There are 4 ways to turn a row about zero (a turn may also mirror it). The second row of each pair is the first, turned, with some noise. The first 36 pairs use one turn. New pairs use 2 turns, one after the other, and a turn may come again.
Known pairs, each followed by its turns in order:
[+0.11, -0.35, +1.40, +1.87, +0.94, -0.36, -1.48, +4.36]
[-0.86, +1.32, -1.71, -0.07, +0.37, +1.88, -2.77, -3.26]	J_203

[-0.25, +1.88, +2.07, +0.91, -0.57, -1.82, -0.09, +1.15]
[+1.76, -0.09, -1.22, +0.05, +0.42, -2.77, -0.03, -0.39]	J_41

[+1.18, +0.07, -0.76, +0.74, -0.50, -0.94, +4.78, -0.04]
[-3.05, -1.86, -0.72, +0.17, -2.04, -1.91, +1.98, -0.90]	J_41

[-0.61, -0.97, +2.80, -2.53, -1.38, -0.86, -0.07, -1.69]
[-1.08, -0.14, -1.41, +0.86, -3.47, -0.57, +1.34, +1.69]	J_203

[+1.22, +0.58, -0.57, +0.63, -0.99, +0.67, +0.13, -2.22]
[-0.81, +0.56, -1.81, +0.75, +1.77, +1.16, -0.11, -0.02]	J_961

[-1.81, -0.44, -3.29, +0.28, +0.31, -1.05, -3.05, -0.34]
[+1.95, +1.19, +2.89, +1.94, +1.19, +1.69, +1.58, +0.30]	J_41

[+2.13, -4.78, +1.22, -0.43, -1.13, -0.89, +0.33, +0.45]
[+3.08, -2.65, +1.84, +1.09, +1.78, +2.06, -0.92, -1.45]	J_961

[-0.28, +3.20, -0.88, +2.13, -0.20, +0.59, -0.31, -2.16]
[+2.47, -0.22, +2.48, +0.01, +0.40, -2.42, +0.72, -1.76]	J_203

[+0.18, +0.06, +0.91, +1.32, +0.48, +1.10, +0.27, -0.43]
[-0.29, +0.31, -0.52, -0.60, +0.06, +0.70, -1.66, +0.87]	J_961

[+0.92, +0.02, -0.28, -1.56, -0.08, -0.82, -0.02, +0.24]
[+0.49, +0.55, +0.59, +0.09, +0.08, +0.19, +1.15, -1.35]	J_961

[+0.01, -0.73, +1.64, +1.10, +0.02, -0.58, -0.38, -0.83]
[+0.05, -1.47, -0.59, +0.75, -1.34, +0.02, -0.39, -0.80]	J_203

[+0.33, -1.72, +0.39, -0.30, -0.55, -0.58, +3.76, -2.26]
[-3.02, -1.38, -0.31, -2.25, -0.57, -0.01, +1.96, -1.65]	J_41

[+0.40, +1.13, -0.16, -1.61, +4.33, -3.28, +4.78, +0.01]
[+0.46, -0.36, -3.34, +3.34, +4.38, +0.36, +3.86, +0.51]	J_203

[+0.21, -0.12, -3.97, +0.99, -0.14, +0.48, +1.45, -2.77]
[+1.79, +0.06, -0.61, +2.69, +0.95, +2.25, -2.47, -2.01]	J_839

[-1.06, -0.40, +0.19, +0.07, +3.04, -2.69, -1.94, +0.16]
[+1.69, -0.46, -0.83, +0.58, -4.07, +0.25, +0.79, -0.19]	J_961

[+0.24, -0.83, +1.76, -3.44, +2.79, -2.87, -0.11, +3.12]
[+1.27, +4.36, -2.67, -1.57, -1.77, -0.82, +1.79, +1.83]	J_41

[-1.68, +0.29, -1.34, -0.25, -0.84, +1.07, -0.97, -3.56]
[+0.62, +0.99, +1.72, -0.18, +1.23, +2.41, -0.97, -2.55]	J_839

[-1.28, -0.01, -1.06, -4.78, -1.10, -1.75, +0.07, +0.96]
[+1.38, +0.12, -0.57, -1.67, -0.24, +0.93, +3.47, +3.52]	J_41

[-3.46, -2.10, +0.59, -2.11, +1.01, -0.33, +0.19, +0.68]
[-0.34, +0.44, -3.37, +0.61, -0.28, -0.82, -1.82, +2.70]	J_203

[+0.35, -1.18, -0.49, -1.38, -0.81, -0.01, -4.78, +0.53]
[-0.21, +2.49, -0.50, -3.17, -2.37, +2.20, +0.58, +0.44]	J_839

[+1.14, +2.46, +0.54, +0.86, +2.11, +1.52, -0.38, +0.50]
[-0.55, -3.64, -0.11, -0.71, -1.05, +0.50, +0.16, -0.21]	J_839

[+4.78, -1.07, +1.76, -1.57, -1.06, +0.07, -0.12, -0.57]
[-1.23, -0.06, +0.16, -1.74, +0.04, +0.13, -3.28, +3.92]	J_839

[+0.75, -0.39, +0.05, +0.09, +1.02, +4.78, +0.37, +1.61]
[+0.35, -2.74, -2.59, -2.63, +2.10, +0.60, +0.21, -0.02]	J_839

[-3.99, -0.28, +2.13, +0.41, -0.97, +0.20, +1.03, +0.57]
[+1.22, -0.52, +2.25, -3.29, -0.21, -2.54, -0.48, -0.19]	J_41

[-0.99, -2.13, +0.04, +1.45, +0.61, +1.16, -0.23, -2.79]
[-1.28, +0.11, +2.03, -1.21, +1.23, +1.70, -0.82, -2.33]	J_41

[+0.53, -0.99, -0.07, -0.04, +0.17, +0.54, -1.17, -0.55]
[+1.02, +0.10, -0.11, +1.06, +0.23, +0.65, -0.01, +0.71]	J_961

[-3.63, -1.86, +0.61, -3.84, +2.49, -2.01, -0.16, +1.31]
[+0.59, +1.58, -5.63, +0.45, +0.03, -0.05, -0.61, +3.30]	J_203

[-0.43, -0.08, +3.21, -1.10, -1.64, +0.09, -0.80, +0.05]
[-1.88, +0.96, +1.72, -1.77, +1.15, -0.62, +0.96, +1.19]	J_839

[+1.53, +1.84, -2.40, -0.02, +0.06, +0.54, -2.46, +0.32]
[-0.77, -0.66, -1.33, -0.30, -2.35, +2.94, -0.70, -0.64]	J_839

[-0.33, -1.28, -1.52, -1.97, +0.11, +1.65, -0.46, +0.42]
[-0.73, +0.48, -0.19, -2.17, +0.60, +0.16, -0.61, +2.24]	J_203

[-2.17, +0.79, +0.40, -0.20, +0.46, +1.83, -0.19, -1.98]
[+0.75, -0.53, -0.15, -0.72, -0.40, -3.20, -0.31, +0.59]	J_203

[-0.38, +0.03, +1.70, +1.24, +0.93, -1.91, +2.07, +0.38]
[-0.52, -1.34, -0.21, -1.69, -1.69, +0.58, -1.58, -1.93]	J_961

[+1.35, +1.60, -3.32, +1.04, +0.15, +0.21, +2.39, +0.26]
[-2.57, -1.42, +0.44, +3.18, -1.06, -0.77, +1.23, +0.68]	J_41

[+0.79, -0.09, +0.39, +0.41, +0.41, +0.21, +0.03, -0.46]
[+0.37, +0.57, -0.20, -0.10, +0.15, +0.88, -0.54, +0.03]	J_961

[-1.89, -3.87, -0.87, -2.80, +1.04, -1.16, -1.29, -0.46]
[+3.52, -1.83, +0.32, +3.08, -0.79, -2.20, +0.65, -0.85]	J_961

[-3.29, +0.88, +2.55, -1.02, -4.78, -0.11, -1.37, -0.27]
[-3.34, +3.28, +2.44, -0.97, +2.12, +0.72, +2.85, -0.51]	J_839

New pairs. What belongs after each?
[+4.78, +0.00, -1.03, +0.38, -0.67, +4.78, -1.17, +1.61]
[-0.53, +1.28, +0.06, -5.90, +2.66, +0.34, -0.02, +2.84]	J_203 J_41

[-0.45, +0.36, -4.78, +0.74, -0.91, +1.53, -2.09, +1.29]
[+1.18, +2.17, -3.68, -0.48, +1.51, +0.17, -2.13, +2.51]	J_203 J_41

[-0.23, -1.18, -0.42, -0.25, -0.68, +2.89, +2.56, -0.25]
[+0.60, -1.68, +1.18, +0.42, -3.24, -1.46, -0.61, -0.19]	J_203 J_961

[+4.78, -1.66, +2.60, +1.08, +0.64, -1.25, -0.01, -0.04]
[+0.77, +0.92, -0.15, +1.81, +0.12, +4.32, -1.86, -2.94]	J_41 J_839

[+0.13, -4.78, -0.58, -0.62, -3.30, -0.06, +0.49, +0.48]
[+0.17, +0.78, +1.22, +2.01, +4.96, -0.50, -1.58, -0.78]	J_41 J_961

[+0.47, +0.71, -0.16, +0.41, -0.36, -1.60, -1.17, +0.74]
[-0.75, -1.14, +0.26, -0.28, +0.76, +1.32, -0.74, +0.19]	J_203 J_839

[+2.35, +0.82, +1.29, +1.23, +1.14, -1.01, -1.26, +3.81]
[+1.41, -1.54, +1.68, -2.09, +0.23, -3.64, +1.35, +1.30]	J_203 J_203

[-1.74, -0.31, +3.92, -2.93, -1.03, +1.29, -4.78, +2.05]
[+3.37, -1.55, -1.20, -0.40, +0.00, -4.31, -3.70, -3.33]	J_961 J_41

[+2.05, -0.02, -0.18, -1.53, -0.02, -0.26, +0.02, -1.49]
[+0.57, -1.07, +0.94, -0.55, +1.38, -1.38, +1.26, -0.84]	J_961 J_203

[-1.11, -0.80, +1.88, +0.61, -1.15, +2.82, -0.48, -1.94]
[+2.35, +2.63, +0.34, -0.22, -0.84, -0.83, -2.02, -0.97]	J_839 J_961

[-0.76, -2.91, -2.61, -0.07, -2.30, +0.60, -0.13, -2.39]
[-2.13, -0.77, +0.08, -3.79, -0.52, +1.03, -2.65, -0.25]	J_41 J_41

[+4.78, +0.64, +2.54, -0.13, +0.42, -0.17, +1.80, -0.52]
[+3.45, +0.43, +2.16, -0.82, +1.59, -0.07, -1.71, +3.26]	J_41 J_203

[+0.20, -1.56, -4.78, -2.30, +4.43, +1.68, -0.15, -4.78]
[-4.00, +0.55, -4.14, -1.11, +3.44, +5.08, +1.29, +1.69]	J_203 J_203

[-0.94, -0.93, +1.39, -0.62, +0.66, -3.10, -0.50, +0.57]
[+0.21, -2.66, -0.12, -1.28, +0.25, +1.15, -0.17, -2.21]	J_961 J_41

[+0.06, +4.17, +1.30, +0.10, -0.53, -4.16, -0.21, -0.71]
[-0.89, +1.43, +1.48, +1.07, +4.11, +1.26, +0.66, -3.38]	J_961 J_839

[+0.45, -1.06, +0.65, +0.42, -0.42, -0.27, -4.78, -3.79]
[-0.89, -1.43, -0.92, -3.29, +1.59, +1.06, -0.49, +4.49]	J_961 J_961

[+0.49, -2.90, +0.11, +0.17, -1.62, -1.23, +0.59, +0.57]
[+1.39, -0.60, +1.92, -0.26, -0.99, +0.32, -2.64, +0.09]	J_203 J_41

[-4.16, -0.24, -4.59, +0.94, +0.05, +0.03, -0.89, -1.85]
[+1.05, +0.89, +0.56, +3.06, +3.16, +3.94, -1.98, +1.87]	J_961 J_203

[-1.84, -1.59, +0.08, -0.26, -3.75, -1.89, +1.43, -2.00]
[-0.71, -4.22, +1.98, +0.54, -1.64, -0.15, +1.80, -1.02]	J_839 J_839

[-0.76, +0.63, -0.29, +0.83, +1.89, -0.99, -4.45, -2.01]
[-1.27, +1.25, -1.16, -0.75, -0.40, +1.47, -4.20, +2.35]	J_203 J_839

[-0.98, -2.90, +1.66, -1.49, +3.11, +4.34, +4.77, +2.65]
[-0.03, +6.46, -0.38, +0.07, -4.43, -1.73, -1.33, +2.49]	J_41 J_203

[-0.07, +0.77, +0.43, -1.04, +0.29, -4.78, -0.02, +1.50]
[-2.35, +1.53, +1.39, +3.12, +0.15, +0.34, +2.46, +0.75]	J_839 J_839

[+1.05, +0.16, +1.40, -1.14, -0.03, -2.85, +0.97, -0.02]
[+0.03, -0.33, -1.74, -1.36, +1.19, -1.06, +1.88, -1.58]	J_41 J_961

[+4.78, +0.76, +0.34, +0.00, +0.09, +0.22, +0.79, -2.52]
[+1.01, -1.77, -3.30, +0.03, +0.49, -2.77, +0.54, +2.95]	J_41 J_961

[-1.62, -4.02, +1.04, -0.28, -2.19, -0.69, +0.32, -1.66]
[-0.85, +1.79, -2.90, +1.91, +1.19, -2.63, -1.15, +1.50]	J_839 J_41

[-1.63, -1.40, -2.55, -2.35, +0.28, +0.41, -0.39, -0.50]
[+0.46, -1.70, -1.21, -1.98, -0.60, +1.82, +0.95, -1.85]	J_961 J_961

[+0.51, -1.52, -0.38, -1.21, -0.41, +0.40, -1.10, -0.34]
[+0.20, +0.31, +1.88, +0.35, +0.84, -1.12, +0.44, +0.27]	J_203 J_961

[-0.99, +0.93, +0.22, -1.46, +1.50, -0.82, -3.27, -1.68]
[+0.61, -2.55, -1.80, -2.47, +1.84, +0.63, -0.29, +0.47]	J_839 J_41

[-1.17, +0.93, +0.55, +0.37, -1.73, -0.09, -1.76, +2.46]
[+1.03, +0.02, +1.47, -0.39, +0.56, +3.18, +1.10, -0.37]	J_41 J_961

[+0.07, +0.18, -4.78, -0.29, +0.04, +0.43, +0.13, -0.47]
[-0.96, -1.31, +1.05, -1.99, +0.14, -0.26, -3.72, +1.32]	J_41 J_961

[+0.99, -2.63, -0.74, +1.34, -3.75, -1.03, +0.09, -2.36]
[-0.83, +3.10, +0.83, -2.67, -1.64, +0.90, -0.45, +2.97]	J_839 J_961

[+0.50, +0.77, +0.66, +0.76, -0.63, +0.20, -4.78, +1.50]
[-1.73, -1.69, -1.49, +0.13, +2.69, -0.56, +3.18, +1.53]	J_961 J_839

[+0.11, -0.28, +4.78, -0.43, -1.87, -1.47, +0.02, +3.20]
[+0.96, +1.34, +2.18, -0.78, -0.72, +3.99, +3.04, +2.21]	J_41 J_203

[-0.95, -0.52, +0.69, +2.01, +0.94, -2.66, +0.59, -0.21]
[-0.48, -0.25, +2.77, +2.03, -0.08, -0.38, -1.54, -0.44]	J_41 J_839

[-0.23, +1.51, +1.90, +0.09, -0.71, -1.91, -2.76, -0.50]
[-1.94, +1.79, -1.75, +2.45, +0.41, +0.99, +0.48, -0.42]	J_41 J_41

[+0.46, +2.90, -3.58, -3.93, -1.03, -0.82, -0.06, -0.41]
[-2.01, -0.21, -3.32, -2.88, -0.64, -1.44, -0.65, -3.56]	J_961 J_961

[-0.67, -2.25, -1.25, +0.56, +1.28, -3.20, +0.04, -1.08]
[-0.74, -0.90, +0.79, +1.89, +0.69, -2.99, +2.43, -0.15]	J_41 J_203

[+2.04, -0.76, +2.02, +2.43, -0.48, -0.50, +1.94, -2.17]
[+0.89, -3.24, -0.89, +0.78, +0.77, +0.52, -3.07, +0.21]	J_203 J_961

[-1.42, +0.10, -0.19, +2.75, -1.05, +0.63, -4.47, +1.53]
[-3.23, +2.05, -0.31, +1.03, +0.51, +0.70, -3.90, -1.21]	J_961 J_203

[-0.16, +1.10, +1.59, -0.07, +0.81, -1.62, -1.26, +0.31]
[-2.11, -0.29, +0.41, +0.83, +1.46, -0.04, -0.74, +0.48]	J_961 J_961

[+2.53, -2.33, +3.86, -0.30, -1.74, -0.26, +0.67, +0.69]
[+0.76, +0.39, -1.25, +2.60, +3.30, -0.95, +3.24, -0.18]	J_41 J_961

[+2.68, -0.24, -0.11, +3.50, +1.19, -0.71, -0.42, +2.15]
[+0.33, -3.56, -0.28, -2.58, -0.73, -2.33, +0.46, +0.69]	J_203 J_203

[-4.01, -0.93, -1.60, +0.76, +0.61, -2.12, -0.03, +0.03]
[+0.31, -1.35, -1.69, +0.07, -3.21, +2.15, +0.50, +2.26]	J_203 J_839

[-0.28, +2.19, +1.19, -0.50, -0.38, +1.15, -1.59, -1.10]
[+2.50, +0.42, +0.19, -0.32, -1.65, +0.36, +0.88, +0.98]	J_41 J_961

